There are 9 hidden switches. A switch that is on adds its own fixed numbers to the row, and there is some noise. The rows also spread widely along 9 directions, which tell nothing about the answers.
In the rows, 128 means zero.
Known rows, each followed by its switches (1 for on, 0 for off):
[152 106 146 157 120 185 133 124 122  99 135 160 105 122 204 114  93 171
 156 126 171 124  76 124 111  77  75 144 121 165 120 152 105]	1 0 1 0 0 1 0 1 0
[146  37 131  96  82 165 139  95 135 201 190 104 123 142 135 132 176 163
 118 176 155 139 130 154  91 132  79  91 199 108  94 115 159]	1 0 0 0 1 1 1 1 1
[161 112 105  81 146 176 136 106 105 162 164 119 134  90 133 141 182 163
 128 142 117 148 141 126 100 162  98 138 225 130 135 118 141]	0 0 1 0 1 1 0 0 0
[155 115 128 102 140 157 133 139 121 107 120 171 111 104 115 168 158 153
 105 157 100 153 141 106  98 198 116 118 153 117 103 162 134]	0 1 1 0 1 1 1 0 0
[158 103 104 138 144 136  93 136 138 135 146 135 155 113 109 170 171 127
 136 154 148 140 139 136 166 129 122 193 117 190 148 148  99]	1 0 1 1 0 0 0 0 0
[134  76 113 133  74 148 144 128 122 116 103 174 115 167 173  99  90 175
 135 157 149 135 102 141 116  71  58  51 125 138  99 125 168]	0 0 1 0 1 1 0 1 0
[120  92 164 137 127 150 143 137 156 122 148 105 146 142 148 151 164 121
 113  95 144 123 122 137 146 141 105 134  97 114 125 172 144]	0 1 1 1 0 0 0 1 0
[136 109 116 114 132 100 110 123 122 124 135 115 130 125  78 199 207 140
  77 113 120 159 154 124 122 204 128 137 163 112 123 147 144]	0 0 1 0 1 0 1 1 0
[109  62 171 129  84 119 141 101 130 143 180 151  85 192 158 151  94 166
 132 126 185 131 120 143 130 122 135 140 111 116  63 125 134]	0 1 0 0 1 1 0 1 1
[163 104 119  99 132 155 156 125 135 160 142 149 153 140 181 119 151 122
 173 130 132 160 140 133 205  77 142 144 149 160 162  83 172]	0 0 0 1 1 0 0 0 0
[155  85  83 104  98 122 116 129  67 127  90 167  93 141 105 147 116 181
 120 163 130 154 146 127  84 113 118  69 200 133 114  69 150]	0 0 1 1 1 0 0 0 0
[154 152 111 153 130 133 114 122 115  55  90 221 113 140 190 129 101 166
 150 117 155 152  94 112 141 105  94 167  99 192 122 164 116]	0 0 1 0 1 1 0 1 0
[134 108 122  95  94 119 125 112  96 111 111 190 102 166 134 143 133 162
 105 136 118 170 130 121  99 174 123 114 140 123  89 130 162]	0 0 0 1 1 1 1 0 1
[114  62 139 108  83 148 142 103 116 173 186 102 111 165 149 137 127 169
 117 127 160 130 138 145 117 123 110 118 150 100 105 101 162]	0 0 1 0 0 1 0 0 1
[134  72 129 118  90 172 126 118 118 158 161 160 125 133 150 101 118 155
 146 178 159 136 106 154  83 111  77 119 146 146  96 141 124]	1 1 0 1 0 0 0 0 1
[156  81  98 146 107 118  81 117 118 139 150 180 106 123  90 161 118 160
 144 202 188 140 129 144  85 114 110 157 145 181  86 143  69]	1 1 0 0 0 0 0 1 1
[135  71 148 181 100 134 119 138 123 118 118  99  86 153 132 173 118 156
 105 109 168 107 143 134 102 110 120 101  89 123 113 128 117]	0 0 1 1 0 1 0 0 1
[149 134 150 163 141 132 127 142 135  65  92 156 117 115 167 162 183 129
 105  70 127 150 117 113 153 153 117 149  94 140 157 177 147]	1 0 1 0 1 0 1 1 0
[133 128 122 145  98 105 116 121 118  79 101 218 110 153 167 127 134 147
 128  95 137 168 117 127 159 136 121 155  78 163 133 153 160]	1 0 0 0 1 1 0 0 1
[146  59 121 131 116 121 106 141 125 149 149 124 104 124  75 197 147 160
 108 171 139 134 151 128 128 157 134 121 133 141  98 126 107]	1 0 1 0 1 1 0 0 0
[102  83 118 123  69 108  86 104  87 122 159 160  93 164 112 148 105 198
 107 148 164 132 100 149  73 158  77 148 152 149  67 141 115]	1 0 1 0 1 1 0 0 0
[115 115 132  98  97 131 148 102 142 147 166 133 156 160 183 106 170 132
 141  80 132 153 125 146 189 125 101 161 134 134 146 127 195]	0 0 0 0 1 1 0 0 0
[137  70 115 109  88 100  96  95  97 130 159 169  89 184 122 180 130 179
 141 131 181 136 153 143 142 120 144 200 167 162 103  93 135]	1 1 1 1 1 1 0 0 0

New rows. What belongs after each?
[160  93 102 108 131 126  96 104 113 142 159 139 114 127  90 193 159 171
 114 176 154 145 145 124  96 170 117 164 193 154  88 132  97]	0 0 1 0 1 1 1 1 0
[137  68 130 133  76 113 120 100  73 114 134 139  44 160 142 169 126 195
 125  84 177 126 156 138  96 103 135 136 199 112 121  67 160]	1 1 1 0 1 1 0 0 0
[143 107 118  97 120 122 150 136 114 128 117 162 120 126 129 143 134 140
 126 127 112 175 132 110 151 129 153  87 147 108 124  98 167]	0 0 0 0 0 0 0 1 0
[151  95  93  88 106 140 135 120 126 114 124 219 153 161 162 118 143 145
 156 152 136 171 122 134 182  97 114 150 135 164 138 128 180]	1 1 1 1 0 0 0 1 0
[132 127 124 162 104 115 110 112 144  92 124 161 136 142 176 125 166 136
 137  80 163 142 103 146 157 114  73 176 107 178 142 174 142]	1 0 0 0 1 1 0 1 0
[113 100 136 142  65 109 111  98 142 112 159 152 116 178 171 137 150 140
 141  87 175 132 129 154 161 107 102 204 117 154 128 141 163]	1 1 0 0 0 1 1 0 0
[106  58 145 112  80 110 133 116 127 175 175  90 107 162 103 162 140 154
 108 126 143 131 145 146 131 142 122 100 149  99  91 101 154]	0 0 0 0 1 1 0 0 0
[142 116 110 121 114 112 100 101 114 104 143 187 117 174 150 160 130 162
 152 117 170 140 144 138 160 121 133 221 135 183 120 127 125]	0 1 1 1 1 1 0 0 0
[167  87  97 148 123 140  97 107 134 137 148 159 131 129 134 154 163 162
 138 165 178 139 135 145 128 113  88 170 140 189 124 153 106]	1 0 1 0 1 1 0 1 1
[120  88 143 107  87 128 133 140 122 126 125 164 106 148 116 143 108 158
 102 162 113 149 112 122  99 171 104  70 119 110  65 142 145]	0 0 0 0 1 1 1 0 0
[143  77 114 153  94 158 126 155 143 125 109 133 129 114 125 130 139 146
 115 156 128 126 124 135 116 110  66  65 103 137 126 154 140]	1 0 1 0 0 1 0 0 0
[ 89 121 125 128  71 101 120 114  95  83 106 181 118 164 155 112 164 158
  80  64 118 165 109 144 118 178  80 114 103 110 132 165 204]	1 0 1 0 1 0 0 0 1
[161  90 125 185 108 132 119 109 133 101 117 142 102 149 181 152 157 155
 141  83 191 129 143 142 155  71 107 161 111 169 160 129 143]	1 0 1 0 1 1 0 1 1
[168  88  93 141 116 144 130 143 117 127  85 135 108 108 105 154 166 156
  99 151 115 145 170 125  94 138 103  43 150 114 134 120 152]	0 0 1 0 1 1 0 0 1
[149  66  85 101  87 127 141 138 123 139  98 142 124 143 100 147 147 159
 104 162 113 156 155 125 120 118 104  25 164  98 118  95 187]	0 0 1 0 0 1 0 1 0
[179 133 116 135 176 150 132 142 135 110 119 145 130  89 142 176 175 130
 136 114 120 150 160 104 174 145 152 170 126 162 163 137 120]	0 0 1 0 1 1 0 0 0
[ 99 100 166 131  94 104 124  97 133 114 177 176 114 180 175 135 143 145
 131  79 176 149 103 153 163 145 123 206  93 142 105 162 149]	1 1 0 0 1 0 0 1 1
[153 130 100 125 146 114 104 107 124 142 143 136 147 105 109 158 206 129
 118 119 141 164 149 138 128 167 115 170 164 156 142 149 125]	0 0 0 0 1 0 0 1 1
[158 104 123 180 123 148 109 149 112 107 101 121  88 105 131 169 111 153
 120 142 158 116 133 119  83 100 108 108 130 146 126 122  90]	0 0 1 0 0 0 1 0 0
[145  87 108  82  99 166 149 125 159 138 143 178 160 147 144 120 155 141
 125 181 114 154 126 130 145 138  79  96 135 124 103 162 178]	0 1 1 0 0 1 1 1 0
[148 117 103 117  88 108 126 127  82  83  83 213  77 145 151 136 102 170
 137 106 128 171 127 108 135 106 149 113 142 138 128  88 169]	1 0 0 0 0 1 0 0 0
[130 146 131 156 145 168 120 135 146 112 142 150 160 109 181 108 138 133
 144 131 144 130  87 140 142 128  59 172  90 184 137 194 104]	0 0 1 0 1 0 0 0 0
[157 100 102 140 114 125 122 128 117 117 116 166 121 132 155 145 153 145
 144 115 145 151 146 135 183  89 132 151 130 167 166 101 161]	1 0 1 0 1 0 0 0 0
[130  91 133 109 102 155 117 119 113 118 135 152 120 141 139 142 150 169
 104 145 128 140 104 135  88 172  72 126 148 136  95 166 140]	1 0 1 1 1 1 1 0 0
[129  98 134  91  92 152 146 100 142 117 147 155 148 168 186 123 205 139
 122  85 124 150 136 146 169 147  87 167 148 127 154 150 218]	1 1 1 1 1 1 1 0 0
[148 106 106 132 111  93  76 101  89  87 119 185  79 143  91 201 159 187
  87 135 155 161 135 118  72 197 122 169 156 150  90 156 108]	1 0 1 0 1 1 1 1 1
[138  91 151 177  97 130 137 134 122  98  91 129  87 121 146 138 172 141
 103  74 151 133 135 143  86 123  94  71 129  99 139 146 160]	1 1 0 0 1 0 0 1 1
[118  89 157 102  95 134 168 134 139 128 136 158 112 156 161 129 128 138
 128 105 116 152 133 128 167 137 136  93 113  94 111 118 192]	0 1 0 0 1 1 0 0 0
[136  99 123 147  81 145 104  90 119 123 155 152 109 147 166 124 133 169
 129 134 187 133  98 146  74 115  61 164 151 161 102 156 116]	1 0 0 0 0 1 1 1 1
[114  87 147  97  96 128 126 114 102 115 153 178 107 177 154 147 110 175
 123 124 140 149 100 129 144 155 124 158 115 140  86 136 148]	1 0 1 1 1 1 0 0 0
[138  57 121 144  81 122 128 136 134 129 112 132 122 160 129 149 169 137
 123 117 148 130 159 157 161  92 108 101 127 131 147 110 181]	1 1 1 1 1 0 0 0 0
[157  66  97 149  96 144 108 147 156 144 111 120 132 119  80 164 174 141
 105 196 131 117 166 148  92 136  63  67 142 137 105 157 129]	0 1 1 0 1 1 1 0 0
[175 115 109 120 136 146 142 108 136 137 141 188 134 139 189 126 140 143
 171 138 156 167 135 125 183  87 135 168 133 179 139 115 146]	0 0 0 0 1 1 0 1 1
[118  43 138 125  67 146 133 112 126 136 145 126 114 173 130 134 154 168
  97 130 156 124 127 154  81 136  72  82 140  97  90 148 170]	1 1 1 1 0 1 0 1 1
[174 104 120 121 148 168 149 133 142 149 129 123 148  79 152 128 200 123
 142 127 121 157 132 130 149 117 105 109 173 140 170 128 153]	1 0 0 0 1 0 0 1 0
[138  96 120  91 117 149 135 101 156 155 181 150 168 150 158 136 185 134
 137 147 144 151 133 150 172 135  96 177 162 146 127 147 168]	0 1 1 0 1 0 1 1 0
[120 112 158 110 107 140 148 119 116 108 139 145 101 125 156 130 169 147
 111  68 118 147 123 129 114 175 109 130 155  96 129 148 174]	1 1 0 0 1 1 0 0 0
[170 102  88 128 106 120 106 100  92  89 104 210  97 164 158 153 124 179
 144 123 170 162 135 121 132  92 131 166 142 178 133 108 140]	1 0 1 1 0 1 0 1 1
[103  95  95  95  66 139 117 116 108 139 150 175 153 151 147  87 127 166
 123 159 133 154  91 158 118 122  47 113 144 145 113 144 171]	1 0 1 0 0 0 0 0 0
[150 119 140 142 128 123 126 151 126  83  85 174 111 124 135 157 154 132
 117  99 110 157 125 111 147 156 135 123  88 145 132 157 138]	1 0 0 1 1 1 0 0 0
[ 90  65 126 115  46  99 121 115 121 148 154 115 109 172  92 138 132 158
 101 125 147 126 137 157  94 143  89  86 147  92  80 124 166]	0 1 0 0 0 1 0 0 0
[155  57 115 125 117 156 102 123 146 155 181 174 130 135 107 158 113 170
 152 234 177 125 113 145 120 120  85 155 135 187  63 163  74]	1 1 1 0 1 1 0 1 0
[136  85 125 157 123 153 102 135 149 152 167 116 149 112 125 144 154 139
 134 166 159 119 115 154 138 121  74 155 111 179 123 164  98]	1 0 1 0 1 0 0 0 0
[161  74 128 154 100 148 116  90 135 140 168 109 110 153 186 156 161 162
 153 108 204 117 134 150 149  66  95 192 175 172 147 107 137]	1 0 1 0 1 1 1 1 0
[141  96 115 132 127 154  84 135  95 123 139 173 119 115 109 145 100 176
 130 208 153 134  88 137  69 149  76 142 136 189  75 165  60]	1 0 1 1 1 0 0 0 0
[120  55 123 133  53 102 107 108  88 101 116 177  78 203 139 148  83 200
 120 135 182 133 103 144  97  97  94 107 137 146  72 111 143]	1 0 1 1 1 1 0 1 0
[139  77 101 145  56 102 113 117  77  95  89 169  65 167 141 144 109 191
 120 109 159 139 138 136 103  84 103  85 162 133 123  79 172]	1 0 1 0 1 1 0 0 0
[152  93 113 141 113 121 117 128 132 103 111 179 123 173 147 156 114 154
 144 146 164 140 124 128 167  91 117 141  96 181 108 134 125]	0 0 1 1 1 1 0 1 0
[120 111 100 127 116 131  83 125 132 143 171 146 154 117  87 149 142 147
 123 186 151 128 123 153  99 164  70 171 133 170  92 181  84]	0 1 1 0 0 0 0 0 0
